The same things were measured in two ways. Each way mixes the same 13 hidden numbers, adds some noise and spreads widely along 7 directions of its own, which tell nothing about the thing.
Some things both ways: the first way, then the second way.
[ -2 -20  18 -24  12  10 -26 -11  -1 -10   3 -15 -12   5  14 -21  14  27
 -24 -19  -2  -3  -1 -27  -1  48  23 -38   6   4   1  14]
[ -3   9   1   2  14  -5 -42 -10  -6  24 -12   6   3 -10   1 -14  -7  -4
  28 -32  -5  -7  23 -10   1  15   8]

[ -1 -15 -17   2 -11  21 -56 -27 -32 -13  -7  10  21  16  -7 -25   9  -9
  -6  17  42 -13 -11   2  -4 -13  13 -19 -12 -20  30  -6]
[-15 -10  16   5  -3  11 -16  -4  -6  14  -5  25   5   4  -7   6 -10   2
   3   2   7   2   7   3  -4   6  -2]

[  3  -4   4   0  -1  -5 -12   6   2 -18   3  -1  18 -19  -4  30 -23 -40
 -18   3  -4  -5 -24  -1  32  -6   9 -21  16  -3   5 -11]
[-15  17  -6  11 -28  15   1 -19 -15  19  -5  12  14 -10 -15  -8   8   1
  22 -13  -5 -26   5  20  12  -1   5]

[  6  -1  11   6  -4  10  -7 -15  -2 -22   4   1   5  -1   5  -7   3  13
 -16   1  23  -2   9 -16   3  20  19 -16   6  -4  10  13]
[  6   0   1 -13   9 -17 -24 -16  10   2 -19  -7   6  12   6  10 -10  -2
  -1  -1   2  27   2  -5  -6   3   3]

[ -8   4  -6   7  -9   3  23  14   8  -4   5  -6  -5  -1 -11  18  -2   6
 -14 -21  -2  -3 -11 -28  22  24  26   5   0 -18 -21   4]
[  7   8  10   3   2 -28  -2  23 -21 -13 -13 -28  16  -9   6   9  -7  16
   0  14 -24   3   9  10  -1 -14 -17]

[ 12   3  -8  16 -41 -16  22 -17   0  10   6  16  -1   5 -17   3 -16  -6
 -26   5   6  30 -18 -26   0  -6  33   3  -1  -3 -10  -1]
[-11  -4  -3  -2   3 -31 -27 -20  11  34   3 -15  10 -20 -11  20 -14  -6
  20  -5  23  14 -23 -15  16  29  14]

[ -7 -25  -4  -8   1  23 -25 -14   5 -11   4   5   2   4  -6 -10  14   7
 -11 -23 -19 -18   5 -20   9  31  36 -31  25   6  13 -20]
[  2   0  22  44   1 -22 -11  21  -6 -28  -7   2   1  -7 -12   5 -13  15
  -7  13 -48 -21  12  20 -18  -4 -20]

[  5  13  -8  19  -1  -4   8  42   4  -5   2   1  17   4  -7  26  -7 -11
  -1  -7  -9 -10 -16 -17  26   4 -10   1   3 -12  -2   0]
[ -9   6  -7 -15   1   0  18  10  -8  36   7   5  18   2  12  -1   4  -6
   8 -12  -6   5  25   0  11  -4  12]

[  3  -4   2   3  14   8   8  14   5 -35  -3 -11  26 -17  -9  29  -3 -14
  -9 -12 -32 -30  -7 -10  39  11  34  -1  13 -13  -6 -22]
[ -1  -9  -1 -19 -12 -12  10   5   0  39 -22  26   9  12  -3 -30   6   7
 -10 -11  41  22  -2   1   1  14  16]

[ 10  10   9  -3 -11  -8  33  -4  19 -11   0   0 -18   9  14  -3   1  -4
  12   2  -4  21  -6  -6  -8  -9  13  -4   2  28   5   7]
[  1 -11 -14   3  -3   0  39   4  26   6  16  -4  13   5  -9 -13   7   7
  -6 -12  12   8  -6   3  -4 -28  -2]

[  0  25 -12  24 -18  -1  36   6  -3   0  21  -6  12   1  -4  14  -5 -12
   9   4   7   6 -13   4  -5  -2   8   4   4 -22   0  24]
[  4 -18   1   3 -14   8  20 -20 -16  24  17  19   6   3 -33 -12  -9 -11
 -27  25  31   3 -28 -14   5  26   4]

[ -3  19   0  -4   6   9   6  13  16 -43 -11   4  -9 -14   9   7  -3   8
 -19 -18  12 -23   3   2  24   2  -1  11  -7 -11   0  11]
[  7   0   2  15 -10   7 -17 -35  -6  -9 -19   6 -13   1 -18 -15  -4   7
   5   2 -11 -19 -14  14 -13   1 -17]

[ -3  15  -8  11   5  16  -8  24 -10 -45 -32  18  16 -11 -18 -11 -17  -8
  -1  -6   5 -51   2  -2  21 -45  -3   9 -21   7  17 -30]
[-11 -11  -9  12  25 -16  21  23  18 -39  -5   6 -20  61  24  12 -15  24
 -10  15 -20  23  -4 -29 -30 -13 -24]

[  9 -21  16 -18 -14  11 -19  -6 -16  15  21  15   2  10   6   5  -9 -11
 -26   9   3  35 -31 -41   3  37   1 -30  11 -14  16  18]
[-18  12  -1  27  -7 -22  21   3  13 -22   6 -16  -4   4  -4  38 -24  24
  16  32 -51 -12 -18   6 -13 -12 -19]

[  5 -16  21 -10  -6 -18 -32 -13  16 -19  -2   3   8 -13  -1 -12 -16  -3
 -29  -1  30  10  -9 -20  -9  16  16 -27  16  15  -2  15]
[ 11   6   1  -9   7 -16   0  -4  11  -3  12   0  16   9   4   7  13  -4
 -49  -7  21  37  -5 -38  10  25  14]

[ 12   1   0 -12  -7  -7 -11   2  18 -15  -1  -2 -10   7  22  -9  11   6
 -23 -14   2  12 -14  -9  -1  14   3 -17   8   8  11  12]
[ 19  13  -9  -6 -16  23  17  -9   7   9   1  14  26 -14  -7 -38  22  24
 -20 -20 -17  -2  17   9  -2 -13  11]

[  5  -3  11 -18   2 -12 -19  -9   1 -16  -1  -5  -6   9  -3 -14  10   9
  -7  13  16  16 -14  -1  -5   9  -6 -14 -10   0   6  36]
[  7   3  11 -12 -20  23  16  19 -13  -1 -20  -2  -5 -13  12 -17  27 -20
 -12   4  14 -13  11  37   9 -18  -8]

[ -4  -1  -4   6   3  10  17 -14  -3 -25   8  -9  19 -12  -9  15  -4 -24
   0   1 -21 -14  -4   5  18  -5  37 -15  15  -5  10 -23]
[ 10  -8 -14 -11 -14  12   7   8 -21   2 -11   7   6  17 -13 -40   5   8
   9  -7  15  -5   9  25  -4 -21   5]

[  9  -4   3 -14 -21  -4  -4 -20  -4  -2   5   7 -12   7  -3 -17  -3  -2
 -13  15   7  34 -23  -9  -9   5   3   3  -9 -10  22  23]
[  5  -6  -1  16 -11  20 -17 -36  -7   6   9   3 -34 -11 -25 -22 -19 -23
  44  -4   5 -42 -17   8  -5  14  -3]

[ 12   7 -11   6   0  -8 -19  -7  13 -35 -11  -7  21 -14  -3  10  -8  10
 -10 -16  13 -39   8  19  20  -2   9 -32  21   8   4 -10]
[-11  -4  11   0  -4  11   1 -27  -5  45  -9  23  22  -5  -6  -8   9  -6
  -9 -17  18   6  10  -6   7  13   0]

[  5  27  -3  -4  10   2  13  -5  -3 -20   2  -2   5   7  10 -14   3  22
 -21   0   7  -8   2   4  -2  -4  -5 -24 -16  -1   3   4]
[  1   6  -5 -16  15  21 -40 -18  -6 -21 -14   5 -26  24  17  -7  -3  20
  19 -20 -19 -11  15 -11  -1 -11  -8]

[ 11  19  -7 -14   8  18  33  13   6 -18   6 -12  -2   7  25 -10   6  24
   8 -24 -27 -19  -2   1  -2   6  -8 -31   9  14  25  -5]
[-15 -15  -8  17   2   6  20 -13  30  27   4   7  12 -10  -9  -7   0   6
   2   0  -8   3 -20  -4 -16   2 -10]

[-12  14   0   7   9   5  20  -6  16 -10   8 -17   0   0  10  21  -1 -23
  15  10   0  -5   1  21  12  -5  25   0  -4  -5  -9  -1]
[ -4  -5  29  13 -25  12 -19 -14 -24   3   3  22  -9  -5 -24  -5   8 -35
 -22   2  33 -19  -8  13  14  22  -2]

[ 10  19   7  -2  17   8  10   3  -3 -24 -14 -14   5  -3  23   7 -12   5
  10  -5  -8 -36   7  17   0   6  18   2 -19  -2  -6   0]
[ -2  11  -1 -10  17  20 -11   0 -21   1 -18  11 -28  11   1   1 -14 -13
  15   2  11 -16  18  -4   0  -4  -8]

[ -6   0   9  -7  13  10  -5  28 -24 -44 -14  15   3 -14  -6  14 -18 -35
   0 -25  14 -18 -28 -16  13   2  -4 -15  -7  -2   5 -12]
[ 11   7   5   3  -9  13 -32  -3   3 -19  42  23   1  -3  -3  -3  -5   5
  -5 -10   7   7   6 -32   4  39  37]

[  2  12  -2 -12 -10   9  20  -6 -18  -7   4   1 -12  13  -1  -3  -2   2
  10   2  11   2 -19  -1  -3 -16  -8 -26 -17   6   6  16]
[-25  -8   5   6  12  -8  -1  19  -6  -8  -1  -1 -15  10  16  27   3  -6
   4   6  28   3 -10 -12   6  10 -14]

[  1  11   2  -1   0   5  12   4  -7 -32  14   4  12  -8  -5  26  -4 -10
   2  -3  22  -2 -16   3  15  11 -10 -15  11 -22   6  25]
[  6 -10  -5 -16  -7 -14  25  13 -23 -13  -3 -15  -6  21  -3   7   3  -3
 -17  25  22   9 -18  15   1 -15 -11]

[ -6   2   5  19   1   8   3   5  -1 -20   3  -5  14  -7  -5   7  -3 -12
   5  -3   8 -17   4  -9   7   6  25  -6  10  -3   1   2]
[ -2 -12   1 -13   0 -22   3   6   2  35  -2  10  25   9  -8   0   3 -23
 -33   1  44  39  -6 -12   8  23  21]

[-11  14  -9  -5  21  19   5  21   0 -34 -17 -15   6 -14  -6  15 -18  -2
  23  -9   3 -51   1  21  32 -10  -6   1 -16 -12   7 -12]
[  6  -3  33  17 -15  56  -7 -30  -7  15   6  16  12 -43  13  -8  14  -9
  19  -5 -12 -28  23  12   0  14 -11]

[ 14  14 -11   0 -14   3  15   1  -8   6   3   9  -2   5   4  11 -19  16
  -9 -26  -4 -14  -9  -5  -1  19   5 -31   3   0  -6  -4]
[ -5  10   0  20  25   9  -9   0 -32 -21  17  -1 -14   3   1  25 -22  19
  22  11 -48 -32  22 -16  -4  -1 -22]

[ 18   6  -4  12 -33 -21   6   7   2 -16 -11  33  15   3 -21   6 -23 -19
  -7  10  31  18 -26 -20  -1 -30   2  11  -5   5   1  -2]
[-18 -26 -27  -5   9  -2  43  -3   7  20  36   9   1  26 -21   1 -12   8
   7  -4  29   4 -20 -13   0 -23  -3]

[ 10  10  28  -3  21   4  24  36  16 -29 -16   8   0  -2  26  28 -13  -9
 -13  -5 -16  -8  -1 -36  28   9  18  16 -15  12 -21 -16]
[ -8  15   8   4 -11  10 -28  -3  15 -15 -19  19  -6  -3  -5  15   6   2
  -7  -2  -6  -5   5  23  -5  -5   7]

Other things, the second way, with their names:
(106): [ -5  14   2  13   2 -26  18   2  41  -8   1 -13   7 -26  -8  40  -9  36
  -9  17  -8  11 -20 -10   6   1  -2]
(618): [ 12   4   6   0  -8   0 -14 -11  -4 -14   0   2   1  -1   1  11   0  -1
 -27  27   5  17 -20 -21   0  39   8]
(105): [ 12   2   5   4  14 -13  -1  -1   3 -11  -6 -23 -20  -2  18   5 -15   1
  23   8   0  -3  -1 -22   4  17 -10]
(390): [  3   9  20  -5  -1 -14 -12 -26  23  14  13   5  -6  -1  11  19 -19  -3
  -8   3   7  23 -10 -47  10  44  12]
(346): [ -8 -13   7   2   0  37 -18 -18 -21   4  -1  37 -14   8  -1  -9  10   2
  -9   0  12 -16  -1  -5  -2  21  -8]
(541): [ 14   8  -4 -17  17  16 -22   7  -9 -27  -7  13  -9  30  21  -9  -1  17
 -28   8 -24  17  14 -30 -12  10   3]
(112): [ -4  -7 -10   7 -13 -20  16   2  10  20   1  -9  23 -14 -13   6   9 -19
 -13  11  -1  10 -18  26  -4   2   7]
(155): [  7   1  -2 -10  -6  -4  -8 -10 -13  -2  -6 -11   0  -6  16   5  17   0
   0   4   0   1  -8   6   5  14  -4]
(315): [ 14   8  -2 -18   1   7   4 -12  -5  -2   4   5   1   1  -3   5  -2  23
 -19  10  -2   6   2 -15  12   6   8]
(219): [ -9  -4 -37   0  25 -11  -3  16 -27 -13   6  -7 -10  47 -16 -14 -10 -17
  21 -23  25  -4  10 -12  -3 -25  -3]
(476): [-10 -14  11  18  -9   8  16  11   2   4 -24  -8  10 -20  -3  10   9 -12
 -13  36  -6  -4 -16  32  -9  -7 -24]
(560): [  0 -19  -9  -9  15   8  -6 -10   1  -4  13   8  -1  13   1 -16   1  38
   4 -17  -1   2  -2 -15 -10 -18 -14]
(77): [ 10  -9  -2  12  -6  -3  15 -26  12  20  34 -23  32 -37 -16  13  -6 -10
   7   9  -9   3 -16   1   5   7   3]
(564): [  8   9   7  -1  -2   5  -6  -7  -6   6   1  -3  12 -13  -7   6  -5 -12
  -4   6   4   2   6   0   5   5   4]
(207): [-30  -7 -25   2   6 -48  14  -1   1  44  -4 -18  -4  15 -19   9 -19 -20
  44 -18  28  -2 -17   7  14 -11   2]
(323): [ 12   9   0 -11  27  -8 -15  -8   8   4   3  -9  15   9  27  11  -8   0
  -4 -13  16  40  15 -59   9  34  13]
(455): [ 11 -17  -7  -5   5  14  14 -17  11  -1   5 -16   7  -4  16  -5   9   1
   7   3   6  10 -12  -3  -8  -5 -12]
(257): [ 13   4   1   8  10   8  26  10   2  -2  15 -12   2 -25 -14   5 -19   5
  10  17 -21 -17  13  10  -7 -22  -8]
(188): [ 18  -1  -4   0  13  16   1 -11  -2 -17  34  22 -18  29  10 -21 -15  20
   7 -16 -10  -2  17 -47  -9  19   9]
(30): [ 21 -10 -20 -17  16   1  31  22 -21  -6   6  20 -22  40   4 -42   5  10
 -18 -11  19   0  17 -13  -8  -6   1]
(495): [  9   5  -7 -10   4 -30 -34  12   8  -5 -17   1  16   3 -18  10  -8   7
 -22   4  10  29  -2   6   0   7  26]
(303): [ -3   3  -6 -17   7   4  25  12  -5  -5  10 -17   6  16  17   2   0   9
  -1  -4 -12   8  12 -11   4 -31 -14]
(576): [ -9  -8 -14   3   1 -15   6 -18  11  40  -5  -5  19 -14 -11   0   6  -4
  10 -13  16   6 -11   6   6   5   3]
(469): [  1  14  17  -6 -24   9  17   2  18 -16  23  -3   5 -12  14  23   0  12
 -15  20 -11   9  -9 -11  11   6   8]
(163): [  8  -2  -9  -8   3   9  22  10   1   7  15   7   7  15  14 -14   7  -9
 -14  -2   7  16  10 -19   0  11  13]
(529): [  5 -12 -12   3   3  -5  27  16  -3  -1  -6   7   3  34 -11 -31   1  -4
 -14  -6   3   7   9  11 -19 -29  -9]
(411): [  7   2  -6  -9  -3   4 -18 -26  -6   7  12  -1   8   7   9  -1  -3   1
   7  -5 -27   5   3  -7  -1  16  11]
(240): [ -7   9  10  34  -7   9 -30 -21 -13 -34  -1  13 -30  -4 -31  17 -25  14
  22  18 -13 -41 -13   2  -2  15 -12]
(440): [-27   9   1  19 -17  -4   4  -2  10   1  -7   2 -20   6  -9   8 -18  -7
  21  19  -2 -12 -30  -8  -4  13  -8]
(290): [ 27   8  12  -9   6 -21  -5  17   3 -13 -23   2 -15   3  27 -14   3  19
 -11   0   6  16  16 -13   0  27   7]
(417): [-12 -20  15  10   3 -14 -27   9 -30 -16 -10   8 -16  21  -7  22  -7 -28
 -12  21   5  -5  -8  28 -15  -2 -19]
(184): [ -4   8  10  13 -35  17 -16 -28  21  -1  19  -3  14 -44 -11  17  11   0
  15   3   0 -16 -21  22  13  14  16]
(604): [-20  -8  17  32 -23 -13  -5  -6  15 -12   8   9  -1   2 -41  21 -33  -5
  -6  34  11   4 -42  -2 -12   6  -8]
(311): [ 15  17  -5 -13   6   7 -14  35 -32 -23 -23  -1   1  -3  -1 -15  18   4
 -18  -7   1 -11  33  24   5 -20   3]
(216): [ 19   3 -13 -19 -14   4   4   5   3   8  11  -3  10   1   2 -17   9 -28
 -10  -4  11  14   5   9   4   6  33]
(221): [ 11 -11  -2  -5  18 -18  35   4  28   0  26   8  12  26  24 -12   0  44
 -18 -20   6  37   8 -55  -4   7   3]
(396): [ 37   7   3 -10  -2  19  -4  -1 -13  -3 -12   0  17 -19   5 -21  14  -9
 -21   5  14  10  21   4   1  19  16]
(482): [-15   0   1   7   5 -15  26 -29  49  49   7   0  22 -20  18   7  -5  29
  16 -16 -27  18  -9 -28  -4  13  -5]
(104): [  3  -1  -2 -11  10   8  -3   6 -12  27   0  -3  -1  -5   5 -12 -22 -10
  32   2  -6  -5  18  -5  -1   2   5]
(273): [ 22  13 -25 -38  17  24  -2  -5   1  -1  18 -11   5  -6  27  -2  19  14
  12 -28  -9   1  34  -6  15 -16  23]
(255): [  8 -12  27  35 -16  30  12  -3   9 -22  31  22  -9  -9 -12   1   3 -37
 -30  21  -5 -14  -3   8 -17  15  -6]
(511): [ -6  12   2  11  -1  -7   2 -10  11  -2 -16  -4  -9   5  13  -5  -3  14
  14  -1  -2   2 -12 -27  -2  20 -12]
(579): [  9 -11  -5   2   6 -14   2 -38  15  29   8 -11   5   1   1  -4 -11 -29
  12  -6  17  19 -16 -22  -5  30   5]
(602): [  4 -13  -8  -6  14 -22  -6   2   5  -6 -14  -5 -25  27  13  -2   1 -12
 -11   8  23  18 -25 -17  -6  23  -5]
(150): [-16 -21 -27 -15   8 -21  22  -4   9  56  -8 -18  11   7 -10 -18  -4 -20
  20 -13  42  18 -23  -6  10  -5   3]
(205): [-23   2 -19   7  -5 -19  16   9  16  -2   0  -7 -19  22 -11  -4 -15   4
  23  -4  11  -3 -27  -8  -1 -13  -6]
(355): [  3   5   0  20 -10  24 -18 -18  -7 -18  -4  -3  -9 -17 -31   7  -7 -17
  20  10   3 -32  -9  29  -4 -12  -6]
(102): [  6  -3   6   7  -8  16  19  -4  17  -2  24  -2   3 -20 -11   0  -3   3
  -6   9 -11  -6  -6   1  -1  -8  -2]
(120): [ 10 -13   9  16   0  24  10 -21  -2  11 -14  15  21  -7  -9 -17   0  10
   2   4  -1  -1  10  12 -21  -6 -18]
(193): [ 20   0  17 -10   4  -9   3   6 -17   5   2 -12  18  -5  32   7  12 -11
 -20   7  -8  20  20  -4   5  16   0]
(610): [ 29   9   9 -14 -23  20  16  15  -7 -22 -15 -12   2 -23   9 -17  17   5
 -19  27  -3  -3  -1  28  -1  -7  -1]
(536): [ -6  -4   7  19 -11   7   4 -27  21  13  23  11  13  -8   0  -1 -10  15
  16  -2  -6   5 -14 -28  -7  26   3]
(497): [ -1 -12   8  13   2 -15  -9  -4   9   3   8   6  10  -4   0  11  -3  10
  -7   3 -11   9  -5   0 -10  14   1]
(456): [ -1  -2   0   2   4   2 -13  -8 -21  -1  -7   3  -9  24  -2 -10 -17  -6
  23  -4  -2  -9  10  -3  -4  -2  -6]
(632): [-18 -19 -29 -25  -2  -5   8 -28   8  56   1  -3  13   7 -13 -19   6 -10
  21 -31  39  10 -17   4  10 -12   8]

Some of these things the first way, each followed by its name:
[-16  13   2   1  13  26 -10  10 -11 -13  16   4  -3  -1   7   1  -2  -1
 -12  -8  19  -9  -4  -5  10  26 -17 -18  -5 -26  14  21] : (411)
[  6   0   8  -3 -13   6   9   0 -17 -13  11   9   8   0  -2   9  -6 -22
 -11   8   9  17 -28 -22   5  -3   5 -15   2  -8   9  15] : (240)
[ 13   7 -10   8 -23   4  28  11   5  -8  13  16   0  13  -6  12   8  19
 -13 -20  -4  12  -9 -31  15  18  -1 -23  22   2   8   2] : (497)
[ -1  11 -19   1  -4  14  -4  22   8  -2 -14   2  -5   6   5  -5  -9   1
  -8  -5 -10 -20  -9  -5  21 -14  -1  18 -21 -11  11 -13] : (482)
[ -2   1 -28 -11 -19  15  -1 -16   0   2   0   8   4  23   1 -27   5   5
 -17  11  21  15 -20 -11  -3 -22  13   4 -26 -19  18 -17] : (560)
[  0  -3  10 -14  -4   7  -1  -1 -13 -19   3  17   1  -7   1  15 -22 -40
  -8  12  15  18 -31 -10  13  -8  -2 -11  -5  -6  13  -2] : (184)
[  2  -8  15   5 -24 -16 -21 -11  -1 -15  -6  22 -17  -4 -17  -1  -8 -15
 -19   6  24  19 -13 -17   2  -1  14  -3   0   8  -7  28] : (207)
[ -5  -5   2   3  -6  16 -14  -3   0 -36 -23   0  -2 -13  -7  -6  -8   6
   2  -7  27 -35   8  -7  20  -6  22  15 -11  -7   6   1] : (120)
[-13   2   3  -9   4  14 -14   1 -16 -30 -18   4 -11 -20  -8  -2 -27 -19
  -4 -12  15 -30 -11   5  14 -10  10  -1 -21  -4   3  -9] : (536)
[  9  18  -8   3 -16   2  32  -4   3  -7  11   4   1   5  -7  -8   1   9
 -12   6 -15   9  -6  -7   3 -10   3  -4   1  -1  15   8] : (602)
[  2  12   1  -6  -6  -2  20  -2  -3  -7  -1  -3 -13   2   3   0  -7  -2
  -7   4  -6  13 -16  -5  -1   8  19  21 -24 -16  -5  18] : (610)
[ -4  -6  11  -4   8   6 -15  12  -3 -54  -9  -3  20 -24  -5  -2  -8 -27
   4 -11  22 -26 -12  -2  10 -17  -2 -28  20  14  24  -3] : (219)
[ -8   2   8  18   1  23  -2   5  -6 -33 -10  15   6  -3  10   1   1 -22
 -11  -9   9 -17   5 -22   6   0  43  17  -9  -5  -3 -15] : (495)
[-13 -18  11  -6  -1  16 -45 -18 -13 -33 -17  -1  -3 -18  -7 -20 -11 -16
  -4   2  33 -23  -3   0  -2   2  27  12 -13 -13  11  15] : (396)
[-13 -10  17  -9   6   5   3   0   3 -16   2  -8  -3  -7 -16   1  -4  -6
   0   0  -3  -7  -5 -20  10   6  25 -12  -1   8  -8   4] : (221)
[ -9  -3   2 -13  -3   6 -13  -1  -8  -7  -3 -15  -4  -9  -6 -15  -9 -16
 -17  13  -2  -2 -23  -7  11 -18   7   3 -21 -12  11  12] : (511)
[  1  24  -2   5   1  18  34  28   3 -25 -17  11  -9  -2  23  22 -15 -32
  17  -8 -12 -21 -12   2  11 -30  17  34 -27   3  -5 -16] : (106)
[-12   8  -5  16   8  13  -7  26 -18 -13 -16  -4  13  -4 -17  -1 -12 -10
   5  -2   0 -33  -9 -11  11   1  17  32 -32 -29  -2  -5] : (104)
[ -2  16  -2  -2   6   3  16   0   1   6  11 -17  -2  12  14  -1  -1   3
   7   7   8   7  -9   6  -7   7   3 -13 -16  -9   0  14] : (303)
[  3   6   7   6 -12   6  20  13  16  -5   6  11 -11  -1  10  13  -8  -6
  -6  -8 -12   8  -4 -23  12  17  12   4  10   4   2   3] : (112)
[  8  -1   2   4 -21   2  -2 -23   4 -15  11  -2  -3  -7  -7 -10  -2   7
  -1   3  18   7   1   5  -1   9   2 -22  26   1  31  25] : (579)
[ 20  24  -7   4 -10 -17  12   8 -15 -22  -6  15   2   4   1  16 -15 -13
   1  -4  16   6 -25  12  -1 -11 -19 -22  -6   3   6   7] : (469)
[ -4   3  -3   4 -14  10   5  13   0 -19   8  10   0  -4  -5   7  -9 -10
   9 -10  32   7 -17 -10   3   9 -15  -5  11 -13  19  23] : (77)
[ -9   2   4 -13  -7  16   1 -20  -5 -13  -2   0  -8  -5  -5 -21 -17   1
  -2  16  24   1  -5   0  -2 -10   7   5 -23  -9  15  11] : (455)
[ -9  16 -21  22  -4   8   8  -9  11 -16 -10   3   5 -18 -19  24 -26  -4
   4 -16  -7 -48  17  30  27   0  30   0   4  -8  -8 -31] : (193)
[ 11   7  17  -2 -16  -7   9   0   2 -32 -20  16 -14  -6   7   1 -18 -13
  -4   3  30   8 -10 -13  -3 -12  13  18 -17  11  -1  13] : (355)
[ -5   2  11   0  10  10 -11 -10   1 -25 -16  -5  -3 -15  12   4 -23 -14
   3  -7  13 -31   7  12   1   9  36   5 -12   0  -8  -7] : (564)
